The same things were measured in two ways. Each way mixes the same 11 hidden numbers, adds some noise and spreads widely along 7 directions of its own, which tell nothing about the thing.
In the rows, 128 means zero.
Some things both ways: the first way, then the second way.
[150 114 142 128 144 120  66 146 121 136 124 132 162 115 163 129 125 128
 126 140 107 142]
[108 129 114 132 140 155  94 117 116 167 168 136 140 140 171 103 157  98
 116 127 137 152  69 128  88 150 156 127 168 106]

[155 105 130 109 116 138 110 134 105 139 114 127 142 119 136 122  95 136
 120 133 116 130]
[133 140 126 145 121  98 144 129 170 142 139 115 155 135  91 150 144 119
 135 125 147  69  93 172 133 140 153 163 163 125]

[165  77 114 119 152 154 105 224 149 136  82 134 173 109 149  81 149 140
 153 149 115 129]
[154 137  84 102 148 124 120 145 177 174 122 114 129 134  71 132 121  92
 147  84 146 159  99 190  93 111 139 107 121 192]

[118 125 135 135 135 154 142 131 135 108 130 146  99 116 114 115 132 125
 161 165 102 120]
[146 132 131 139 138 129 136 123 137 115 123 135 114 115  99 128 124 157
 115 104 137 115 135 145 110 102 142 136 134 145]

[ 99 164 130 144 132 113 145 115 114 102 128 133  76 126 121 135 146 124
 129 140  86 135]
[157 126 119 138 141 113 119 123 114 127 118 164 111 118 113  95 132 150
 102 102 136 133 137 135 116 133 123 135 137 138]

[121 145 149 134 165 112 158  93  97 121 158 145  80 143 141 126 148 101
 126 146  87 132]
[132 121 132 122 129 137 125 133 119 123 143 139 144 118 135 130 134 132
 106  93 146 149 107 119 108 121 123 134 152 114]

[124 119  97 134  57 146 137 134 139 146 108 148 143 118  88 111 150 128
 118  97 203  87]
[118 157 119 105 115 139 132 145 134 152 142 119 161 103 114 110 148 115
 123  68 160 182 100 138  77 130 130 114 130 131]

[138  99 143 162  94 128  85 164 109 111 100 148 120  48 196  96 177 108
 149 149  91  89]
[131 120  76 145 160 102 103 116 119 149 151 136 126 153 153 137 143 132
 120 162 142 118  75 144 107 122 104 120 146 155]

[159 101 142 118 147 135 145 133 114 132 120 129 134 141 158 109 130 121
 119 125 123 120]
[121  85 125 115 129 117 113 145 102  93 103 123  93 133 146 134  86 108
 150 135 135 160 158  86 176 124  95  92 116 156]

[129 146 121 118 113 127 116 127 129 135 115 106 135 124 150 123  94 129
 115 122 152 118]
[147 138 103 146 143 104 107 129 133 145 115 154 107 121  99 100 154 145
 122 129 117 109 109 142 100 149 121 116 117 160]

[115 117 151 135 124 123 112 132 103 132  91 113  93  98 158 124 111 115
 151 145  94 103]
[142 159 159 177 132 141 137 112 127  77  97 151  87  77  99 108 134 206
 144 108 121 116 135 116 119 149 157 154 115 151]

[133 114 143 174  94 121 144 152 134 133 145 134 122 103 192 133 123 135
 161  99 129  84]
[107 143 134 122 116 156 137 129 121 123 133  98 122 117 134 151 140 121
 142 147 101 114 135 145 107 106 124 102 109 123]

[136 111 113 122  92 139 114 105  94 134  96 162 125 129 105 125 148 108
 113 156 105 118]
[101 107 125 115 117 114 123 129 110 117 146 103 124 152 150 140 119 101
 143 149 147 120 149 129 150 116 120 119 143 114]

[145 128  92  61 136 145   4 107 130 149  95 162 184 137  93 107  87 117
  91 149 188 136]
[132 114 143 114 117 100 147 134 129 110 153 136 125 149  89 173 133 146
 135 118 149 101 113 150 128 122 135 144 147 114]

[138 117 138 120 129 137  98 113 133 124 128 111 153 129 144 136 113 135
 121 119 128 126]
[126 114 105 132 143 100 122 135 134 147 137 131 129 150 121 117 125 112
 126 123 157 139  98 131 135 125 123 119 146 155]

[117 127  90 168  87 111 101 165  91 149  83 144 117  72 144 114 165 159
 107 106 118 185]
[128 121  97  91 131 115 117 110 121 166 182 120 124 166 126 156 177 109
 132 164  82  81 100 180  99 101 117 126 131 122]

[121 131 130 112 132 138 142 110  65 126  82 129 119 135  86 112 159 130
  94 167  93 168]
[118 130 120 142 134 120 124  99 117 151 165 108 130 153 147 117 165  86
 128 147 102 116 101 156 126 158 145 162 144  96]

[110 133 122 108 124 125 134 124 103 133 107 115 104 104  89 122 157 120
 124 142 106 120]
[112 153 148 139 131 150 126 114 101 116 128 142  96 110 150 127 131 144
 151 142  95 127 136 140 129 133 146 131 127 110]

[139 124 107  93 159 123  92 155 119 138 119 178 147 148  96  85 147  99
 112 168 155 131]
[168 139  88 135 131 118 114 108 110 150 112 126  98 113 123  90 123 108
 138 112 130 153 156 156 133 165 127 131 115 155]

[136 126 131 123 113 118 117 109 122 123 137 131 131 149 126 138 112 118
 107 118 133 125]
[120 126 126 115 116 131 121 135 104 132 130 144 130 124 128  95 138 128
 123 113 139 140 130 116 129 143 130 113 135 126]

[119 120 116 108 164 111  46 128 159  93 144 125 170 202 132 133 100 107
 150 146 101 118]
[140 107 105 145 122 127 122 109  88 100 118 121 105 125 162 108 103 142
 130 157 143 120 153  97 175 130 108 121 133 151]

[155 124 110 108 140 140 155 169 137 130 122 125 160 162  90 115 132 159
 104 116 138 166]
[131 145 154 110 104 145 140 128 121 131 142 128 132 122 116 152 145 105
 146 123 103 108 128 164 125 153 153 144 133  85]

[103 161 128 107 131  94  78  90  96 171 111  95 118 109 127 151 103 117
  99 117 139 140]
[123 142 112 162 150 118 100 116 117 138 126 165 106 112 134  82 153 168
 129 120 133 132  90 110 109 152 138 127 144 157]

[117 124 106 125  79 128 107 155 102 118  94 128 114  96 100 110 125 140
 133 138 107 126]
[106 106 130 131 127 142 111 129 124 141 139 119 148 136 176 103 126  79
 108 153 123 110 124 115 144 125 127 126 160 106]

[142 136 143  78 158 147 140  62 120 130 163 142 112 164 107  97 108  90
 124 125 160  75]
[131 117 133 120 129 140 132 148 129 100 135 143 152 115 123 169 129 157
 123  95 157 139  82 116 107 117 120 128 153 129]

[136 124 118 161 120 140 167 122 135 140 146 156  96 101 156 138 141 151
 128 102 124 149]
[148 130 127 158 143  96 101  91 100 109 127 152  57 112 145 125 123 152
 152 153 106  96 172 137 146 150 128 156 137 130]

[126 144 120 125 147 158 170 109 173  90 149  87 157 205 116 133 135 120
 141 141 105 122]
[112  85  90 134 148 103  88 125 104 122 146 116 116 161 191 127 120  92
 121 203 126 112 130 111 137 113  79 102 127 138]

[132 101  98 154  86 127 117 173 128 142  96 154 121  86 148 121 160 141
 149 106 112 105]
[118 132 131 129 131 146 105 124 104 118 120 132  98  97 166 117 106 118
 152 108 139 170 155 112 133 138 132 116 140 129]

[128 119 148 132 133 114 149 104  50 155 107 141  90 109 133 122 140 121
  99 147  98 161]
[ 96  95 118  70 117 137 148 151 122 141 147 100 138 160  95 148 148 110
 128 108 110 141 113 132 120  63 114  74 117 144]

[125 140 116 126 115 121 130 150 110 152 122 166 102  85  97 117 142 132
 108 143 151 148]
[119 114 152 103 110 117 163 157 119 104 125 131 137 123  92 149 109 149
 110  88 154 131 145 119 143  82 114 108 141 121]

[ 95 163 125 118 119 120  77  64 126 123 139  88 124 145 126 153  66 142
 128 100 135 129]
[117 114 126 135 140 117 121 122 152 143 168 115 149 158 138 132 152 100
 109 174 109  68  93 152 117 107 132 150 148 119]

[122 180 140 106 166 122 148 109 121 140 151 133 121 161  88 114 144  96
 119 159 139 122]
[138 134 114 149 138 136 107 119 114 128 138 146 132 121 157 121 143 135
 110 141 140 125 101 136  92 150 128 134 144 119]

Other things, the second way, with their names:
K627: [111 101 133 155 141 122 127 124 103  88 125 137 116 143 150 137 132 158
 124 168 120  92 110 104 153 117 114 128 138 129]
K942: [112 126 122 132 141 117 107 129 154 136 144 116 138 137 132  94 127 100
 133 125 164 128 124 143 113 128 147 137 144 139]
K525: [128 116  79 115 155 118  97 124 133 179 149 142 128 139 128  82 145 120
 111 109 142 146  89 129 104 107 126 104 149 178]
K629: [121 102  97 123 139 111 116 135 150 145 134 113 145 136 130 118 126 104
 120 125 143 117 102 110 147 104 110 117 152 168]
K709: [145 137 116 152 145 107 120 129 160 134 113 121 109 119 112 140 105 114
 140 127 148 116 130 160 129 130 136 138 139 157]
K672: [149 123 121 157 131 115 128 123 112 113  98 138  87 114 108 134 130 157
 118 124 115 120 138 124 121 138 115 116 115 148]
K135: [139 128 137 122 121 142 131 142 134 149 136 139 154 106 124 125 132 114
  85  82 143 151 101 114  99 120 125 124 158 115]
K48: [122 119 123 119 134 123 130 134 125 121 138 135 133 137 113 149 149 136
 134 121 120 119  90 140 118 119 122 125 134 129]
K366: [134 135 124 169 148  99 111 112 117 125 116 158 100  97 136 106 138 162
 114 116 122 119 121 105 126 141 113 144 147 139]
K143: [126 135 130 147 123 128 116 108 118 122 128 134 124 114 150 119 142 124
 141 141 117  92 129 130 144 162 142 154 154 111]
K409: [128 117 161 146 119 134 135 130 123  86 116 124  98 129 130 150 106 129
 139 170 112  83 166 137 153 129 141 132 121 110]
K531: [150 142 145  92 117 141 137 145 157 146 146 123 149 131  93 107 118  75
 130 100 134 146 135 171 117 138 158 141 116 120]
K317: [144 149 109 150 139 108 131 118 142 115 145 122 140 125 108 140 151 154
 134 111 163 122  87 163  91 146 131 167 135 138]
K28: [113 124 105 153 146 106 108 116 119 128 138 129 123 145 154 132 143 129
 136 164 137  99 105 146 124 139 121 137 149 128]
K781: [148 115  93 113 146 113 109 133 124 159 131 146 113 140 111 102 117 113
 124  96 154 168 112 140 123 126 128 108 140 169]
K631: [159 131 108  94 128 114 133 150 171 174 124 123 137 128  42 101 142  94
 109  51 137 159 120 170  89 118 138 114 117 167]
K460: [142 147 168 129 112 138 155 118 131  92 145 124 125 109 110 150 131 141
 141 123 118 100 140 145 137 135 150 172 129 101]
K101: [108 125 155 142 110 125 125 143 132 104 116 108 134 110 142 116 116  92
 130 127 149 129 157 113 132 151 132 131 129 101]
K314: [121 127 113 151 153 123 117 127 134 132 123 121 128 124 149 103 122 114
 117 136 132 136 123 133 121 117 116 129 131 145]
K665: [141 104 109 145 144 130 117 132 138 108 113 107 109 132 141 121  94 113
 121 149 141 136 138 118 135 109 112 114 111 172]
K190: [119 111 146 128 116 138 114 136 123 132 131 122 143 130 167 117 104  58
 113 137 139 128 159 128 149 145 136 134 158  81]
K71: [ 98  91 134 119 132 118 130 143 136 113 146 105 140 149 133 124 119 107
 111 129 152 120 135 115 136  80 121 117 148 128]
K273: [107 133 141 107 125 151 115 155 117 122 117 149 124 101 133 114 120 130
 123  99 134 158 139 119  97 109 124  91 129 125]
K15: [122 119 133 153 133  96 135 128 122  98 118 137 128 123 105 135 148 160
 129 107 141 110 105 117 136 143 123 152 147 126]
K502: [136 120 128 128 132 137 115 115 105 131 136 130 102 134 149 118 133 103
 115 159  88 110 153 148 121 126 123 123 118 110]
K72: [ 97 152 170 113 120 167 132 149 128 120 137 131 138  96 138 113 132 122
 119 108 116 152 137 123  92 105 136 112 121 103]
K827: [141 129 105 116 129 132 106 123 125 137 141 136 130 113 130 107 144 128
 129 111 135 137 109 123 105 137 122 123 129 150]
K533: [137 157 149 164 129 116 127 110 141 130 134 136 104 100 121 107 130 135
 136 132 122  99 133 131 139 153 156 165 143 128]
K108: [129 121 112 122 111 138 138 123 104  99 124 110 130 115 119 150 149 161
 130 120 129 115 123 123 109 109 106 111 120 140]
K365: [116 128 154 132 137 146 110 112 103 119 164 143 109 131 154 117 154 123
 123 126 109 140 123 136  99 144 151 151 141  81]
K991: [115 120 145 146 118 135 116 143  97 103 119 169 129 106 145 135 131 160
 112  97 171 152 100  89 113 161 134 119 169  98]
K683: [112 118 136 144 133 119 126 148 112 126  89 135 114 114 132  96 105 103
 115  91 143 183 143 102 148 143 117 105 131 128]
K891: [105  97 118  88 119 160 102 135 107 136 149 115 117 138 172 132 115  83
 137 155 115 142 144 109 135 101 116  82 134 129]
K303: [143 127 112 171 143  96 118 123 144 124 117 128 122 124 122 114 129 136
 108 149 144  92 117 137 120 138 121 139 136 146]
K527: [115 135 123 174 148  87 118 116 130 122 112 127 103 126 137  99 114 124
 145 137 155 123 136 135 157 155 138 148 148 142]
K305: [117 123 129 116 127 144 117 121 129 116 143 118 119 119 130 131 154 137
 139 137 100 112 115 121 107 117 125 119 119 140]
K313: [114 162 155 134 114 155 122 126  99 106 129 152 121  96 125 105 167 166
 134 116 115 127 124 128  83 159 148 128 114 100]
K193: [104 120 107 120 121 134 123 144 112 135 125 113 139 134 139 127 126 117
 128 132 155 144 110 121 120 121 116  87 132 140]
K786: [106 113 157 142 139 115 138 163 144  92 132 143 157 125 121 158 118 149
 101 107 165 128  88 104 110 102 112 132 153 114]
K212: [132 115  92 144 146 103 120 113 123 161 145 119 134 159 133  85 148 102
 103 141 132 121 100 145 130 135 126 137 143 140]
K776: [152 128 121 147 134 114 119 132 152 139 119 140 118 122 104 124 122 127
 110 129 144  95 129 150 115 127 139 129 144 146]
K22: [120 169 156 103 129 166 124 129 130 127 149 142 100  91  97 130 153 154
 155  80 106 163 123 153  58 117 162 122 104 132]
K612: [137 127  93 145 133 120 106 113 102 126 105 132 116 115 150  84 130 128
 138 137 132 128 136 121 149 164 116 129 127 152]
K207: [131 128 109 136 140 125 110 128  94 134 123 170 102 111 138 125 134 167
 128 114 133 150  96 106 121 130 112 106 147 150]
K283: [137 113 124 106 123 111 131 148 112 112 112 135 100 132  97 122 104 133
 131 114 140 150 168 133 132 110 107  91  96 153]
K954: [116  87 127 120 130 136 129 132 103 115 129 132 112 148 127 150 138 140
 109 139 103 102 131 120 132  88 116 102 142 123]
K469: [120 108 137 144 130 121 137 139 114 101 116 141 122 129 125 171 118 154
 127 116 150 125  98 110 146 118 119 124 163 122]
K372: [139 135 109 150 129 135 100  94  90 143 120 134  75 116 154  83 145 123
 132 157  89 111 166 139 129 161 138 124 120 127]
K229: [125 129 119 156 128 137 113 110 124 125 134 109 120 115 168 133 119 113
 135 146 151 123 128 128 125 148 140 139 156 122]
K16: [126 144 151 146 135 124 113 136 130 133 104 151 106 104 131  86 102  94
 141 101 141 158 157 137 143 171 155 140 138 115]
K681: [129 124 129 122 126 120 137 131 122 138 111 122 114 127 121 106 107  96
 128 120 117 121 172 151 163 118 130 127 136 125]
K264: [137 118  88 135 148 117 108 115 128 168 133 130 128 124 137 101 149 106
  98 108 119 136 105 131 110 122 111 123 149 146]
K676: [129 143 148 141 117 122 131 134 120 109 121 152 122 109 106 138 137 152
 136  94 155 135 118 136 107 161 147 143 142 106]
K706: [128 119 147 113 117 137 132 128 126 122 172 124 154 139 139 134 129 104
 115 130 147 120 117 137 126 124 141 152 156  93]
K420: [124 124 141  97 111 152 142 148 114  97 121 120 134 125 121 141 115 124
 145 133 121 124 149 136 141 107 121 109 110 125]
K340: [114 114 130 107 124 134 116 122  86  89 146 135  99 134 148 160 149 155
 152 157  94 111 134 122 112 117  99 110 104 119]
K44: [144 151 151 137 123 130 148 114 129 126 149 132 113 128 110 135 132 134
 137 145 106 102 122 161 131 136 150 157 121 120]
K265: [120 131 115 116 120 145 110 124 117 133 145 122 134 126 148 147 150 113
 139 135 129 121 114 154  93 139 132 123 139 109]
K321: [132 107  95 129 130 105 130 143 118 125 105 136 131 134 106 105 125 148
 111 100 170 141 121 120 131 115 108 100 139 165]
K704: [152 148 124 113 113 147 130 126 130 147 131 122 141 121 125 113 136  84
 134 136 112 114 136 170 120 158 142 140 119 111]
K937: [ 91  95 135 139 124 139 127 131  71  89 123 125 112 141 181 137 119 134
 132 160 125 151 116  71 166 131 102  99 130 116]
K732: [162 119 119 128 143 112 109 122 148 154 153 141 131 136 130 120 118  86
 105 131 129 115 127 158 118 134 129 152 146 128]
K893: [134 114 113 152 138 111 115 109 130 139 139 112 115 152 152 123 112  83
 127 153 148 109 144 162 146 142 145 152 162 117]
K252: [133 124 129 143 127 133 135 123 130 115 148 125 148 137 134 143 137 137
 116 135 151 109  89 131 121 133 137 148 153 115]
K169: [139 135 142 121 102 126 141 116 115 102 133 122  93 125  99 157 139 160
 157 145 113  82 157 150 133 129 145 129 117 126]
K164: [134 125 150 117 120 132 153 142 131 105 146 145 125 121  78 164 147 179
 114  95 123 121  88 118  98  94 129 123 128 137]
K587: [ 94 129 155  86 111 166 124 150 134 132 146 125 144 107 116 137 158 121
 122  89 110 135 124 123  73  93 136  99 131 108]
K588: [143 147 139 156 147 118 107 102 157 141 143 129 100 116 143 103 115 104
 141 153 119  97 142 154 142 143 159 171 147 136]
K938: [143 133 146 164 126 100 135 120 148 115 136 129 144 123 130 129 126 119
 109 162 137  59 130 141 147 152 133 177 153 102]
K147: [109 109  97 130 152 119  81 136 118 156 119 149 114 138 137  79 148 103
 123 107 134 156 108 123 103 148 129 103 141 145]
K735: [133 120 123 126 129 128 130 121 118 136 149 117 129 133 140 100 122 104
 114 121 136 150 129 123 137 124 127 134 136 130]
K834: [154 122 123 115 130 125 116 132 130 105 116 138 103 120 103 122 124 144
 138 136 114 102 158 143 124 115 120 117 104 159]
K649: [109 108 100 122 131 114 103 127 103 116 145 126 128 130 164 148 134 138
 142 137 150 136 101 101 125 123  97 112 149 141]
K619: [131 120 138 115 131 128 133 148 165 103 133 107 156 123 117 147 110 102
 127 128 140 110 128 142 120 100 115 140 124 137]
K136: [118 123 142 103 116 147 143 168 133 142 124 133 144 135  96 128 125 119
  99 109 140 137 123 145  98  93 134  86 125 122]
K427: [131 104 110 136 130 120 106 127 114 111 119 133 119 126 148 123 130 128
 121 152 121 107 127 107 131 134  99 111 128 140]
K559: [111 116 126 125 122 153 126 137 103 118 140 128 146 135 162 121 129 120
 118 148 130 137  99 100 133 126 118 107 133 121]
K211: [104 124 152 112 105 152 128 132  88  95 149 137 123 133 152 180 138 140
 148 145 123 114 123 138 116 132 135 122 142  76]
K760: [114 137 152 117 112 134 131 144 113 110 126 148 126 109 109 144 151 157
 137 109 123 120 112 121 109 137 131 119 130 113]
K906: [160 132 139  99 125 148 118 137 137 116 114 149  98 104  93 117 113 136
 143 110 111 122 167 148 114 115 140 115 103 155]
K389: [128 112 107 151 132 128 126 111  78 115 114 150 103 115 138 133 151 182
 109 114 117 127 106  98 129 123 105 112 145 133]
K422: [120 144 112 135 141 123 113 126 151 149 144  91 135 123 158 112 110  65
 139 137 147 152 131 149 118 130 125 133 128 141]
K556: [139 136 143 128 131 133 131 134 172 121 122 119 141  97  99 116 125 114
 127  81 135 122 134 136 119 116 142 153 142 143]
K182: [136 131 112 149 137 113 110 108 116 138 131 119  94 136 142 112 123 107
 150 155 123 130 136 140 147 161 135 134 125 139]
K618: [107 109 109 132 136 103 118 115 120 136 139 119 120 153 137 104 137 114
 136 142 134 105 132 136 154 122 132 133 153 135]
K638: [127 104 103 144 152 105 109 125 124 133 127 125 132 136 151 123 123 102
 119 121 142 140 106 116 141 132 104 139 156 136]
K116: [148 110  76 133 136 108 105 107 124 160 119 112 104 132 140  86 128  95
 123 143 120 114 153 140 149 133 113 117 132 165]

Some of these things the first way, each followed by its name:
[110 177 164  80 152 116 149  55  46 165 119 127  64 110  69 110 127  87
  87 164 137 124]
K627
[126 128 132  93 102 153 140  67 108 134 110 118 113 125  91 142 122 109
 116 145 122  85]
K527
[145 112 114 132 137 132 136 167 131 141 138 162 133 127 128 102 119 136
 124 141 149 158]
K116
[ 87 157 101 131 107 105 109 132  76 162  44 105 107 124  69 151 166 121
 108 162  66 170]
K942
[117 155 101  92  82 134 120  54 112 138 116 108 129 163  98 144  81 127
 104  92 161  92]
K760
[121 149 112 135 100 136 100 133 113 134 107 164 129 116  95 138 140 152
 134 128 116 131]
K893
[148 136 124 132 125 117 134 162 123 133 140 161 121 119 133 125 128 139
 124 128 119 136]
K190
[145 116 129 121  83 108  85 143 124 154 124 171 112  80 147 102 103 114
 112  81 216  73]
K612
[121 177 142 134 150  88  94 161 117 184 128 136 121  86 158 128 108 125
 113 134 173 146]
K303
[157 129 152  97 189 121 124 110 141 149 180 154 116 122 171 114  92 115
 114 111 179 115]
K638
[128 132 153 116 156 156 163  69 132 124 162 135 103 157  98 140 103 114
 127 156 125 133]
K71
[131 119 142 179 116 132 169 140 116 116 139 134 114 130 114 130 175 148
 120 113  95 175]
K706
[130 106 117 105 119 156 118 127 129  89 100 108 157 178  64 101 145 123
 117 145 111 140]
K531
[127 138 146 116 186 112 141 113 147 134 163 110 106 165 150 121 106  99
 137 119 134 114]
K619
[168  80 177 130 138 167 188 136 121  78 135 110 142 147 157 109 152 119
 138 164  73 104]
K937
[121 141  96 136 135 120 107 201 125 152  82 127 166 141 105 126 155 149
 148 153  89 155]
K229
[135 140 112 126  96 102  68 181 143 169  93 143 143  87 133 124 110 125
 101 110 205 121]
K313
[117 137 163 135 175  98 111 105  90 133 147 109 122 139 138 132 147 114
 110 141  91 170]
K44
[124 151 134 107 123 117  78 123  90 149 102 146 120 108 122 117 107 113
 124 154 125 117]
K409
[135 155 148 115 172  93 162 124  88 145 158 136 114 173 103 112 151  99
  96 142 121 156]
K704
[136 124 106 119  80 154 119 109 164 124 152 126 144 109 126 121 105 153
 134  69 192  80]
K207
[132 139 148 124 170  74 115 146 116 143 144 131 107 144 152 130 135  97
 117 120 112 127]
K420
[123 180 129 127 166  93  92 150 123 178 145 135 132 119 143 141  97 138
 123 135 143 165]
K776
[134 145 136 117 142 130 147 125 115 136 152 162 103 112 141 115 104 138
 130 132 148 119]
K389
[148 110 144 150  95 146 165 132  84 155 116 173  93  78 146  93 127 139
 105 117 173 137]
K631
[108 169 112 123 144 108 109 116 132 133 165 126 137 153 130 134  96 145
 134 112 145 140]
K135
[113 135 147 161 129 123 125 178  99 141  91 132 116 100 140  97 162 126
 155 155 107 128]
K665
[132  91 117 126 117 160 117 119 136 136 101 136 128 109 124 104 142 111
 135 138 139 109]
K22
[124 112 127 126  93 122 100 100  80 132  89 143  93  96 124 142 124 122
 110 138  87 132]
K618
[117 135 105 110 139 152 158 117 163 112 147  99 126 140 126 128 101 142
 137 131 135 127]
K366
[134 100 128 121 119 145  78 101 124  87 118 133 142 144 147 124 129 119
 144 139  79 103]
K781
[125 120 129 138 110 154 106  97 135  95 116 142 116 124 136 131 127 132
 131 127 111 119]
K365
[118 154 132 131 105 142 142 120 106 142 115 128 131 132  71 116 138 147
 119 115 155 137]
K252
[ 98 160 115 158 132 110 116  96 137 103 159 111 115 158 148 150 123 149
 140  89  95 148]
K732
[ 99 133  95 132 124 125 103 142 124 152 101  93 130 110  87 133 135 161
 127 112 116 181]
K588
[149 115 129 143 170 105 110 150 136 150 165 133 151 151 167 132 125 130
 129 115 114 165]
K891
[142 129 114  45 150 144  62 115  88 138  90 153 137 109  99  85 108 100
 121 190 124  96]
K469
[148 140 140 102 140 151 177  87 132 131 167 131 121 170 121 103  91 107
 120 127 172 100]
K427
[125 119 145 165  98 104 103 112 103 146 140 156  92  84 162 127 121 138
 121  69 160 124]
K460
[143  91 148 156 118 142 139 123 161 123 167 132 141 125 173 123 142 110
 157 109 145  75]
K422
[117 123 131 146 151 134 153  95 152 100 160  79 130 180 136 162 119 145
 141 113  72 159]
K525
[133 143 123 166 129 116 155 187 137 148 137 146 129 118 135 138 135 165
 123 119 135 180]
K372
[124 161 116 105 129 116 105 143 136 153 119 147 136 135  90 130 110 128
 109 131 178 128]
K321
